The first 5 rows are patterns. Each new row is the sum of 2 different patterns, raised or lowered, with some noise. Before adding, each is slid sideways (what falls off one end comes back at the other) and multiplied by a number that may be negative. Names go in the order of the patterns.
Some rows, each with the names of its patterns after it:
[-0.366,-3.738,0.876,0.252,0.512,-1.034,-0.009,0.411,3.056,0.898,-1.061,2.129,2.143,-1.079,0.126,-1.402,-0.595,1.435,-2.765,-0.013,-3.738,-0.669,-1.380,1.378,2.197,0.664,-0.515,-0.268,-0.023,0.165,0.912,-1.159,1.453,-2.851,0.377,0.082,-1.431,0.092,-0.848,0.347,0.390,0.036,0.283,0.617] | Q330
[-0.863,-0.126,-3.738,-0.197,1.269,-0.313,0.212,-2.539,-1.724,0.208,-1.314,-0.913,-0.621,0.061,0.923,0.955,-3.313,0.053,1.341,0.453,-0.640,0.814,0.236,0.630,-0.224,1.527,-2.600,-0.204,-1.065,1.101,0.754,-0.941,3.238,-0.487,-0.209,2.628,-0.429,-0.815,-0.336,0.538,0.081,-1.023,0.586,-0.443] | Q346
[-0.725,0.345,-2.490,-1.931,1.325,0.938,1.026,-1.123,-0.050,3.738,0.029,-0.870,0.370,-1.374,-1.383,3.738,1.212,-0.057,-1.407,-0.945,-1.025,-0.536,-1.190,-0.486,0.408,0.320,0.093,-1.343,-1.775,-0.027,-0.275,-0.185,0.050,1.822,3.384,-3.467,0.272,-1.724,0.753,0.121,1.046,2.801,1.107,0.044] | Q658
[0.554,-0.050,1.997,0.441,0.739,1.951,0.014,0.989,0.008,3.252,-0.550,0.363,0.744,-1.424,0.135,0.032,-0.136,-1.112,-0.093,0.261,0.572,1.234,1.940,0.518,2.414,-0.649,0.450,0.247,-0.382,-0.093,-1.147,0.428,3.617,-1.022,2.115,-1.989,-0.384,-2.233,-2.422,0.142,-0.290,-2.639,-3.643,-0.133] | Q311
[-0.881,0.842,-0.002,-2.208,-0.415,0.010,-1.265,-0.053,3.738,1.118,-1.117,0.323,-1.640,-0.259,0.377,-0.820,0.845,0.020,-0.508,1.720,2.785,3.738,-0.503,-0.208,2.407,2.221,1.636,-0.867,0.536,-0.216,-0.170,0.035,-0.675,0.491,-0.566,-1.886,0.503,-1.378,-0.162,3.233,0.050,1.677,0.130,1.028] | Q189

New rows. What belongs after each?
[0.527,-2.445,-2.215,1.366,0.726,0.656,2.007,0.836,1.967,1.479,0.623,0.256,0.361,3.345,0.533,1.793,1.544,-0.950,0.623,0.718,0.597,-0.068,0.085,1.525,0.084,1.968,2.583,0.536,3.145,-0.460,1.180,1.099,0.210,0.673,-0.275,1.071,2.824,-0.117,2.814,-1.200,-0.194,-1.553,-1.586,1.982] | Q330 Q311
[-0.048,-2.592,-2.574,-0.787,-0.499,0.173,0.347,-0.847,2.838,-2.685,0.217,-2.324,0.923,-0.085,1.268,2.248,1.810,-2.109,-1.065,-0.842,-1.863,-1.531,0.273,2.848,0.223,-1.502,1.461,2.916,-0.780,-1.418,0.445,-1.450,-2.296,3.653,0.553,-1.012,-1.641,-3.874,-1.371,0.072,-1.676,-0.639,-1.773,-1.256] | Q346 Q658
[0.207,-0.053,-1.592,-2.998,-0.886,-1.196,-2.046,-1.207,2.772,-0.566,-0.370,-0.405,-1.873,-1.584,-1.001,-1.175,-1.881,-0.433,-1.164,-0.624,2.008,3.021,-1.203,-1.297,1.295,1.697,0.408,-1.326,0.165,-0.894,1.059,-0.618,-2.110,-0.122,-1.513,-1.151,0.525,-2.177,-0.251,2.539,-0.394,0.654,-1.261,-0.476] | Q346 Q189
[-1.989,-0.793,-0.301,-0.059,0.183,-1.134,0.715,0.516,1.875,2.173,0.791,1.708,0.900,-0.905,0.227,1.306,0.209,0.914,-0.512,0.167,-0.486,0.726,0.441,0.993,-0.077,-0.914,-0.705,0.836,-1.651,0.011,-2.306,1.203,1.687,2.105,2.841,0.879,1.105,3.329,3.254,1.277,1.658,0.452,0.208,0.567] | Q311 Q189
[-0.787,1.514,-1.992,-2.570,-1.576,-1.330,-1.608,-1.615,-0.682,1.821,-1.876,0.242,-3.137,-1.410,-4.053,-4.873,-2.746,-1.361,-3.493,-5.708,-2.411,-1.509,-1.036,0.370,-0.787,-0.661,0.483,-1.004,-0.602,-1.053,2.463,-2.163,-0.302,-0.566,-4.045,-1.204,-1.997,-1.492,-2.939,-1.055,-1.404,-0.798,0.838,0.640] | Q311 Q189
[-0.580,0.481,-1.120,-1.571,0.355,-1.405,-0.701,2.475,0.064,1.422,0.455,1.332,-0.772,1.450,-0.369,-1.754,-0.268,-0.266,-1.182,-0.529,3.075,2.118,-1.516,0.935,-2.149,-0.452,-0.539,-1.793,0.575,-0.197,-1.509,-0.070,2.154,3.162,-0.605,0.338,1.952,1.923,1.929,-0.849,0.729,-0.354,0.895,-0.271] | Q311 Q189
[-3.940,0.936,-1.850,-2.838,-2.290,-3.377,-2.990,0.387,-1.215,-1.851,-3.413,-0.975,-3.011,-3.458,-3.057,-2.787,-0.527,-1.158,-2.439,-2.718,-3.233,-1.859,-2.424,-2.906,-2.791,0.884,0.427,-5.893,-2.347,-3.322,-2.202,-2.391,-1.777,0.045,-2.386,-0.900,-2.943,-1.469,-4.860,-4.334,-0.784,-3.331,-1.199,-3.098] | Q346 Q658
[2.128,0.203,1.440,2.423,3.716,0.375,-0.281,0.325,-1.416,-0.242,0.063,0.482,0.001,-0.507,0.145,-1.809,0.887,-0.020,-1.629,1.079,0.756,-0.699,-0.487,1.765,0.386,0.789,0.114,-1.294,0.155,-0.007,0.087,1.042,0.687,-0.445,-0.382,0.057,1.641,0.172,-2.502,1.090,-1.721,2.545,0.045,3.489] | Q330 Q311
[-0.445,0.055,-1.518,0.673,0.288,-0.529,0.875,0.790,-0.178,1.281,1.949,2.458,-1.390,-0.336,0.728,2.179,1.113,-0.675,0.700,-0.013,0.493,-0.099,-2.375,1.031,-1.385,-0.243,0.691,0.188,1.177,2.516,0.339,3.032,2.167,1.022,-0.916,0.823,-1.017,-1.869,-0.604,-0.922,-0.920,-0.434,3.067,-0.763] | Q311 Q189
[0.837,2.328,1.623,4.036,1.908,2.090,4.290,-0.919,3.537,1.492,2.088,2.638,2.930,4.116,2.398,1.171,0.605,4.077,0.077,-0.547,2.344,2.734,1.937,0.802,1.305,4.449,0.682,2.796,2.093,1.449,0.121,3.761,3.112,-0.392,0.954,1.171,-0.663,1.631,1.411,1.600,1.610,1.865,2.422,0.414] | Q346 Q658
[-2.095,-4.568,-1.465,-1.834,-5.198,-2.070,-2.063,-0.876,-3.743,-1.887,-1.081,0.523,2.016,-3.004,-1.665,-0.130,-3.470,0.201,-1.891,-2.837,0.041,-3.927,-1.754,-5.651,-3.842,-4.354,1.929,-0.364,-2.954,-3.198,-1.921,-3.051,-2.402,-2.136,-3.071,-2.388,-2.310,-1.747,-1.218,-4.531,-2.904,-2.142,-5.118,-1.537] | Q330 Q346
[-2.584,-2.381,-0.190,-3.031,0.950,-1.634,-0.495,-3.116,-2.042,-1.125,-5.452,-1.608,-1.659,-4.422,-1.523,0.516,-1.088,-2.715,-1.738,-1.750,-2.456,-1.257,-1.517,-1.321,1.174,-1.907,-1.990,-0.271,-0.222,-0.028,-0.548,-0.966,0.115,-0.400,-1.861,-1.522,-2.710,-2.623,0.808,-2.160,-2.668,-2.503,-2.190,-2.216] | Q346 Q189
[-2.532,-1.193,-3.075,-2.963,-0.822,-0.993,-1.747,0.343,1.002,2.176,-1.923,-2.037,0.391,0.236,0.440,-1.592,-1.135,-1.672,-1.667,-1.656,-3.090,-2.737,-0.445,-3.461,-0.303,-3.306,-1.951,0.751,-2.906,-0.721,-1.671,-0.398,-2.584,0.323,-0.735,-4.326,-2.452,-2.205,-2.146,-1.715,0.026,-0.723,-2.190,-1.452] | Q658 Q189
[-1.151,-1.437,-1.791,0.953,-2.137,-1.524,-1.176,-2.635,-1.331,-1.566,-1.341,-0.760,-1.238,-1.382,-0.277,-0.275,-1.430,-1.132,-1.299,-0.079,-0.805,-0.491,-1.420,0.379,-0.937,-1.850,-0.390,-0.603,-1.549,-1.424,-2.667,-1.248,-1.176,-2.596,0.070,-2.881,-0.886,-1.756,-0.272,-0.649,-0.527,-1.562,-2.339,-1.474] | Q330 Q189
[0.558,0.260,0.408,1.362,1.136,0.970,-0.143,-0.466,-1.074,-0.032,-2.398,-0.528,1.573,0.143,1.559,0.109,1.324,-0.444,-3.912,0.885,-1.344,2.372,0.683,3.547,3.336,-0.319,0.457,2.179,4.006,0.466,-1.546,0.487,-0.799,-0.159,0.428,-0.559,-1.071,-0.914,0.503,-1.584,1.386,0.577,0.046,2.110] | Q658 Q311
[4.360,3.524,3.221,1.685,2.611,2.618,1.439,3.122,0.229,2.814,1.917,0.115,2.648,0.861,2.361,4.861,2.358,3.611,2.706,2.814,-0.515,3.341,2.439,1.058,1.358,2.300,1.529,3.901,5.409,2.548,2.625,3.572,0.402,2.086,1.676,1.255,3.629,0.674,1.834,1.274,3.816,4.109,2.696,3.296] | Q330 Q189
[-1.905,-0.901,-2.386,-2.670,-2.889,-0.955,-1.583,-2.574,-2.612,-2.706,-2.003,-2.045,-2.481,-1.348,-1.812,-1.377,-1.666,-1.398,-0.623,-1.927,-2.454,-1.191,-3.630,-1.041,-2.210,-0.899,-1.127,-1.340,-1.910,-0.688,0.540,-1.418,-1.742,-1.202,-2.377,-3.158,-2.329,-1.966,-1.801,-1.394,-1.631,-3.083,-1.076,-2.086] | Q311 Q189
[-1.588,-2.316,-0.941,0.205,-1.477,-2.673,-0.999,-0.746,-1.469,-0.679,-2.579,-1.603,-0.545,-1.587,-2.066,-0.759,-1.341,-1.025,-1.801,-2.086,-0.863,-0.842,0.499,-0.933,-0.285,-1.789,-1.674,-1.596,-2.462,-0.535,-2.093,-0.340,-1.342,0.477,-0.582,0.131,-1.123,0.129,1.326,-1.107,-0.999,-1.335,-2.304,-1.303] | Q330 Q311
[-0.634,-0.429,0.458,-1.291,-2.295,2.134,-1.685,-2.224,-1.221,-0.740,-1.356,-1.121,-1.706,-0.015,-1.199,2.941,-0.986,-0.041,-0.938,-0.718,0.481,-4.105,-0.347,-0.781,-3.336,-0.601,-0.579,-0.361,-1.670,-1.781,0.129,-2.074,-0.613,1.138,-0.733,3.055,-0.675,-1.702,-1.046,-0.813,1.350,-0.254,-1.246,0.299] | Q346 Q189
[-2.934,-2.279,-3.072,-1.943,1.040,-0.560,-3.419,-2.243,-3.747,-4.361,-1.670,-2.190,-1.338,-1.959,-3.911,-1.394,0.808,0.931,-3.026,-2.609,0.415,0.655,0.107,-4.734,-1.524,-1.627,-1.929,-2.384,-2.309,-1.456,-2.211,-4.096,-0.621,-4.884,-2.434,0.554,-1.409,0.011,-2.423,0.586,-3.127,-1.348,-0.601,-4.576] | Q346 Q189
[3.832,2.302,0.277,2.075,1.239,0.501,7.151,2.289,0.093,0.722,0.574,2.995,2.637,0.506,2.166,2.447,1.974,1.404,-0.434,-0.625,4.238,1.147,-0.003,1.001,3.119,2.886,-1.141,0.979,0.514,0.414,3.877,2.276,4.202,1.156,0.730,1.715,-1.379,0.155,0.303,-0.137,2.295,2.781,0.879,0.782] | Q346 Q658
[-0.856,-3.487,0.235,1.691,0.396,-0.736,1.342,-0.126,3.236,0.264,1.516,0.979,1.887,-0.856,-1.702,-1.689,-1.050,0.727,-4.218,-0.694,-3.696,-0.700,-0.695,2.653,1.979,2.352,-1.659,-0.456,-0.396,-0.751,0.160,-2.511,1.251,0.206,-1.106,1.448,-3.730,-0.791,-3.377,-2.368,-0.059,-0.776,-2.712,-3.228] | Q330 Q311
[-3.819,-3.729,-5.260,-0.604,-3.016,-3.136,-3.527,-3.212,0.504,-1.885,-0.998,-0.959,-0.488,-0.630,-1.757,-1.068,-0.169,-2.929,-0.268,-2.567,-3.867,-1.495,-2.827,-1.064,-2.158,0.310,-2.129,-3.332,1.405,-2.023,0.075,0.124,0.249,-3.198,-2.287,0.004,0.102,2.439,-0.875,-1.818,-0.347,-3.222,-1.417,-1.198] | Q311 Q189
[-4.683,-3.233,-4.225,-2.680,-1.468,-1.301,-3.286,-4.330,-0.986,-1.149,-1.000,1.672,-1.241,0.185,0.490,-3.573,-0.567,-2.419,1.275,-2.437,-0.417,-1.361,-2.395,0.334,-0.988,-1.366,-1.311,-1.402,-3.651,-1.677,0.391,0.077,0.323,0.757,-2.094,-0.311,-1.699,-1.660,-1.022,-3.449,-2.966,-1.080,-1.875,0.574] | Q311 Q189
[2.308,2.319,2.018,0.734,1.170,1.303,2.005,1.943,1.322,0.922,-0.112,0.476,1.923,0.625,1.669,5.282,4.371,0.080,1.999,1.017,1.608,2.372,2.584,2.386,2.249,1.822,0.300,1.913,2.298,0.907,2.024,2.615,1.406,0.584,1.915,4.131,2.188,1.004,1.572,1.799,2.431,7.155,2.414,1.470] | Q658 Q189
[-1.293,-1.983,-4.148,0.160,-2.301,1.340,-1.665,-1.498,-4.443,-4.583,-3.120,-1.932,-1.949,-1.729,-1.267,-4.489,-1.114,-4.387,0.759,-2.715,-1.983,0.074,-2.009,-1.486,-2.960,-2.472,-3.328,-3.244,-2.438,-1.722,1.647,-3.657,-2.634,-1.483,-1.425,-2.673,-2.626,-5.805,-3.821,0.103,-3.980,-4.479,-1.736,-2.823] | Q330 Q658
[2.341,3.342,1.750,0.306,4.081,2.224,4.557,2.669,4.336,3.522,-1.187,2.017,1.546,2.927,2.357,2.741,3.396,3.743,1.473,3.675,2.255,0.696,1.983,3.011,3.402,2.695,1.401,2.273,4.388,1.878,2.039,5.013,0.908,1.304,4.255,3.794,2.270,1.264,-0.338,1.138,2.664,0.124,0.635,3.149] | Q330 Q658
